The first 6 rows are patterns. Each new row is the sum of 2 different patterns, raised or lowered, with some noise. Before adding, each is slid sideways (what falls off one end comes back at the other) and multiplied by a number that may be negative. Names go in the order of the patterns.
In the rows, zero is written as 128.
Known rows, each followed by the names of its patterns:
[126 123 152 145  94 122 117 103 135 123 118 123 139 162 172 153 161 154
  97  93 127 156 106 111 130 138 152 114 158 122 108 130 137 107  98 148
 140 128 151]
rup
[144 100 101 139  96 108 137 116 143 117 142 119  88 133 144 119 122 144
 120 164  81 119 149 113 144 112 118 119 114 161 132 144 116 138  98 137
 182 119 146]
telus
[115 151 102 133 125 120 142 143 115 128 148 129 139 120 156 125 181 137
 151 152 111 150 141 130  99 132  95 129 144 135 140 164 142 139 130 107
  91 100 143]
Seli
[108 167 139 144 143 173 123 161 126 145 129 115 144 128 131 116 103 129
 116 131 116 162 145  88 133 124 124  90 115 138  89 149 111 126 108 125
 125  95 137]
pabu
[115 153 142 126 127 107 135 128 129  99 130 126 150 162 173 121 113 132
 120 131 139 118 110 141 110 164 112 107 131 146 136 130 149 139 107  96
  78 159 129]
luk
[133 114 134  95 159 103 134 145  93 153 125 113 103 124 156 143 120 146
 166 123 141 125 119  75 125 120 122 141 148 132 103 110 142 110 127  99
 141 113 143]
mup

New rows. What belongs after each?
[ 65  86  91  88  77 112  91  81 119 126  69  83 107  75 102  94  98  76
 155 103 118 131  75 112 107  97  66  67  39  75  76  80 125 144 101  78
 110  94  62]
rup Seli
[111 106  88 108 100 109  88 126  83 111  96 151 105  85  92 106  72 114
  77  98  85 109 114  68 112  26 124  60  87 136  49 113 104 115  79 134
 129 109  92]
Seli mup
[145 105 105 123  76  69 132 104 104 150 162 101  81  93 106 102 120  63
 112 135 134 127 126 114  91 150  93 108  99  41 113  81  74 118 144 143
 102 125 148]
rup mup
[127  89 134 122 113 102 119 118 130 140 123 130 135 126 105 111 130  81
 139 145  97 109 122  91 114 142 103 145  83 142 134  92 111 124 114 102
 121 130 173]
telus luk
[107  79 109  48 111 127  78 124 109  83 100  85 119  58 113  80  97  81
 119 151  74  98 121  59  69  84  77  65 114  91  99  92  90 112  43 104
 125  63 106]
telus mup
[154 112 189 126 163 131 106 187  94 153 172 161 135 131 147 131 113 108
 126 127 147 129 178 171 154 158 151 115 142 172 163 121 128 109 147 107
 135 154 160]
rup mup
[157 182 153 151 153 138 146 128 132  87 160 164 149 171 175 147 172 160
  99 104 107 136 138 158 113 143 149 160 185 173 157 160 132 116 152 154
 151 128 188]
rup Seli
[191 125 135 146 106 106 125 142 135  89 104 102 122  89 155 134 119 113
 131 161  90 134 100 116 130 102 139 133 135 136 121  94 121 103  69 127
 112 105 118]
rup mup
[159 146 134 124 170 131 157 157 156 127 198 149 166 164 130 162 152 153
 127  99 108 113 119 115 194 180 115 121 159 154 118 126 133 128 135 136
 159 132 138]
rup pabu
[ 89 101 162 115 125 126 103  55 130 114  75 123 119  94  91  93 114  89
 118 111 159 116 158 138  71  89  77 164  67 103 130  81 153  98 116  76
  91 144 132]
rup mup
[126 139 137 141  79 157  87 122 140 130 121 130 183 117 171  89 100 112
 109  59 121  91 130 130 155 161  98 139 107 162 145 130 146 112 127 108
 114 145 125]
Seli pabu
[129 154 100 110 131 141 131 158  89 144 130 103 136 115 124 115 134 118
 125 106  95 132 126 147 118 100 136  97  88 106 166 113 136 155 125 133
 108 114 116]
telus luk
[139 130 129 137 126 141 130 129 161 127 179 131 133 157 126 102 129 189
 133 119 129 175 134  98 174 108 153 141 191 139 143 166 118 141  97 140
 135 113 110]
pabu mup
[ 68 102  67 115  96  85  93  89 135  52 109 110  63  94  87  88  47 111
 111 115  76 109 132  68 119  84 117  54 107 101 125 106 134 103  89  82
 101  88  93]
pabu mup
[127 148 119 153 127 165 124 138 157 135 156 129 156 116 167 140 139 165
  81 151 124 112  83 134 137 152 119 150 183 119 149 132 146 112 135 140
 129 160 129]
pabu mup
[152 113 110 133 119 106 124 176 183 108 152 141 107 143 147 108 144 118
 111 137 158 126 131 123 131 129 163 171 151 113 101 123 165 129 110 145
 113 163 138]
rup luk
[117 157 142  65 107 100  91 131 135  95 115 133  87 145  84  99 103 127
 141 110 112 125  94  70  73 109 141 102 113 132 100 121  95 119 117  86
  83 102 107]
telus luk
[178 137  93 146 152 124 126 183 164 132 155 157 131 168 142 125 136 151
 130 148 149 114 168 143 184 202 144 201 171 110  99 142 199 141 131 162
 187 164 141]
rup mup
[ 96  78  90  70  85 104  92 136  61 115 111  88  95 125  90 127  90 108
  96 106 105  98  81  65  47 101 101  95  89 112  94  76 111  80 103  47
  97 115  68]
pabu luk
[100 125 170 135 117 134 132 117  92 170 101 120 140 150 164  81 181  99
 120 155 113 129 139 175 120 114  69 118  88  69  84 115  90 128 154 123
 141 112 110]
pabu mup
[160 102 160 114 142  88 116 153  93 175  88 146 108 114 166  78 137 129
 177 141 115 126 169 111 117 134 130 135 131 192 130 139 124 102 114 114
 156 138 144]
pabu mup
[130  60 119  96  99 106 117 147 115 117  72  82  51 125 141 110  98 120
  72  73 120  87  72 108 106 116  98 108 116  61 147 128 109 116 104 110
 146  58  69]
telus Seli
[155 149 168 141 188 132 181 133 145 184 153 182 198 170 149 136 145 162
 154 120 151 158 148 186 188 145 166 171 153 145 166 184 159 121 137 175
 181 139 183]
luk mup
[128 132 109 191 150 170 156 140 176 145 170 155 191 125 148 162 159 122
 118 156 124 146 180 229 201 130 163 157 113 141 176 176 170 164 156 178
 170 167 143]
luk mup
[ 99  91  99 113 118 106 141 136 103 135 119  97  74  88 130 112 111 108
 136 127 125 173 107 150 132 102  87 117 160  90 114  74 110 114  89  91
 111  69 113]
rup pabu
[152 149 163 163 166 169 134 187 148 113 147 148 156 175 140 168 120 145
 148 173 134 175 160 115 165 137 162 170 208 149 188 183 133 176 148 160
 125 160 160]
telus Seli
[140 125 117 181 143 186 187 157 163 100 156 150 138 116 139 117 163 154
 184 153 148 161 109 130  95 163 144 117 180 131 164 129 191 132 171 160
 127 173 106]
Seli mup
[167 179 177 153 131  89 173 146 134 150 116 175 160 120 144 140 159 160
 144 145 159 157 168 144 155  92 143 154 155 130 161 141 104 135 154 124
 140 125 185]
rup mup
[191 115 169 161 132 146 161 168 160 171 176 197 172 167 162 158 121 147
 131 130 154 157 147 161 166 172 129 171 148 169 140 162 170 130 172 144
 181 136 179]
rup mup
[126  98 124  88 114 109 106 125  73 153 128  63  89 100  73  65 102 119
  73 148  95 105  86  86  74  50 125  74 160  94 124 117 139 104 145  90
 119 115  93]
Seli pabu
[133 110 103 138  91 141 153 180 107  97 118 113 100  89 128 124 120 129
 172 144 131 125  94  77  88 147 149 107 146 119 144 117 146 102 127 111
 126 168  89]
luk mup
[151 191 136 167 163 162 159 127 178 122 159 175 152 133 151 167 126 160
  93 172 141 123 125 139 134 154 141 154 131 130 134 150 147 181 138 112
 148 142 109]
telus pabu
[146 122 118 150 161 100 142 101 123 151 110  95 138 144 149 143 161 126
 103 101 120 119 141 121 146 140 110 170 104  92 127 161 148 119 158 141
 127  89  90]
luk mup
[120 103 141 150 120 106 114 108 139  72 146 178 123 127 134 137 123 114
 147 152 128 126 156 104 138 198 142 134 142 108  95 140 112  97 129 150
 147 132 157]
rup telus
[ 70 101  93  89 100 103  91  98 111  83  99  89 136  74  74  95  60 111
  97  93 102  81 112 113 120 112 134  66  32  99 101  67  98 113  92 136
  97 103  97]
rup telus
[159 122 160 178 179 148 113 160 131 156  83 181 164  91 181 119 160 141
 154 158  84 152 111 197 151 192 154 145 155 162 131 189 173 132 190 167
 142 151 107]
telus pabu
[128 188 138 148 174 139 162 145 175 134 140 166 147 129 168 122 149 112
 125 176 119 119 155 176 157 193 191 144 152 149 105 130 137 171 189 181
 193 138 190]
Seli mup
[130 162 146  98 174 128 201 177 221 176 206 161 179 145 174 183 163 164
 176 167 176 128 176 136 158 165 186 203 100 188 153 145 156 129 172 136
 200 150 139]
pabu mup
[174 131 106 149 113 119 102  88 155  90 109 124 139 109 144  96  75 129
 102  83 144 139 124 172 167 104 113 107 124 110 137 145 100 114 115 149
  92 111  92]
telus luk
[166 162 134 193 150 132 205 161 137 155 176 136 135 146 144 127 155 162
 153 179 155 206 167 167 153 114  98 132 149 150 172 203 156 155 164 180
 145 146 145]
rup mup
[125 154 105 119 126 127  59 104 109  92 116 130  97  83 127 126 109 130
  87 123 110 125 108  79  86  73 107  77 135 151  88 108 129 116  93 104
 114 133  86]
rup mup
[116 132 109 107  94  60  74  84 124  95 105 121  86 117 134 121 128  97
 125 127 106  90  82 102  91 100 153 167 180  79 122 110 109  96 121 118
 125 100 125]
Seli luk
[166 165 168 166 224 171 151 143 112 166 158 172 197 159 175 157 167 152
 174 144 131 170 151 209 158 219 147 134 196 135 164 184 172 151 142 134
 196 130 109]
luk mup
[150 180 150 138 145 167 127 149 132 144 124 154 168 124 126 138 147 110
 146  84 174 132 111 162 113 145 150 163 147 135 136 120 143 128 139 122
  91 145 141]
telus Seli
[155 127 122 163 137 119 131 143 150 178 226 195 148 143 145 131 153 183
 160 127 176 136 208 129 147 142 163 169 145 200 135 154 123  92 208 134
 142 185 185]
luk mup
[107  89 118 115  93 101 134 119 115 109 112 123 133 140 132 127 121  97
  83 163 154 120 133 166 110  92 165  80 124 128 129 135 116 162 106 110
  91 124  98]
telus pabu
[ 90 121  96  28 112  46  77 108 108  99 111 106  87 127  81 130  85  93
 134  81  61  96  97  84 119  87 159  98  87  96 101 109 107 110  99  58
 102  89  98]
telus Seli
[144 156  98 156 119 196 140 180 151  75 165 134 123 125 162  93 161 164
 134 150 159 157 136 143 146  94  95 157 130 142 115 114 171 136 133 161
 109 144 163]
telus Seli
[131 111 132 130  96 127 101 140 159 159 143 114 140  98 148 138 153 168
  98 115 150 114 106 135 120 147 102 134  88 141 111 111 132  90  90 134
 165 123 164]
Seli luk
[ 83  70 107  86 102 112 137  88  85  42 112  73  87  93  98  85 125 142
  95 147  74 125  76 105  93  62 124 104 109 116 130 126 135  81 146 142
 104 128  94]
Seli mup
[128 115 109 149 131 157  98 146 119 130 115 129 103 105 104 110 133  96
 123 143 116 111  99 117 125 100 108 100  69 140  85  85 104 100 114  97
 169  98 153]
pabu mup
[ 74 105 120 104 134  78 149 122 128 126 104 107  87  79 132 103 104 108
 120  91 143 122  59 135  64 117 153 131  86 128 127  88 116 116 154 152
  92 142 121]
telus luk
[160 144 120 156 120 145  89 174 112 156 164 183 146 202 150 163 140 108
 116 112 156 117 139 114 131 132 120 179 167  91 140 152 134 114 118 172
 102 209 131]
Seli pabu
[140  92  93  90  85 105 102 120 114  68 105 111  81  87 132 104 105 135
 100 107 121 134  74 138 101 101 129  89 110 109 113 113 143 105 130 138
  82  81 126]
rup Seli
[166 163 120 146 128 116 151 171 140 132 168 143 173 126 175 123 180 155
 158 184 102 179 148 131 137 124 110 152 171 147 129 159 157 139 111 123
  99 118 155]
Seli mup
[165 149 129 181 127 156 118 172 117  99 196 134 146 179 164 139 139 146
 118 119 103 125 140 139 142 183 160 179 187 156 154 159 135 131 124 185
 125 153 134]
rup mup
[106 112 105 124 127 120 100 117 121 105 124  87 105  54 132 118  94 137
  91 102 127 138 100 108  73 124 111  81 101  93 112  94 137 130 136 154
  84  96 117]
luk mup
[145 137 126 136 114 136 100 109 107  96 119 119 155  88 113 117  99 133
 132  95 109 156 127 137 132 135 118 162 129 129 112  76 116 104 101 118
 144  91 101]
rup Seli
[120 117 104 133 112 145  88 121 154 140 130 133  79  66  82 102 115 119
 119 122  97 137 130  78 137  90 129 134 128  94 134  80  92 121 129 160
 155  81 109]
telus luk
[159 193 163 158 200 178 118 139 116 159 168 145 169 169 165 188 181 187
 188 182 115 131 157 200 167 178 156 160 185 144 188 162 139 149 176 130
 159 168 154]
rup luk
[132 123 153  96 125 105 154 113 136 134 172 140 184 148 132 139 102 165
 127 137 125  89 121 123 129 106 160 132  95 114 126  82  89  98 118 108
 136 100 125]
Seli pabu
[ 85 123 124 139 141 157 152  97 164 134 136  80  86 101 107 161 118 137
 114 122 141 122 131 131 134 155 171 144 159 123 160 113 143 158 156 197
 107 135 134]
pabu luk
[129 142 120 148  82 119 169 134 174 108 109 124 112 163 143 139 104 148
  87 160 174 107 150 157 104 103 151 105  95 120  90 165 120 132 136  96
 134 150 103]
telus luk
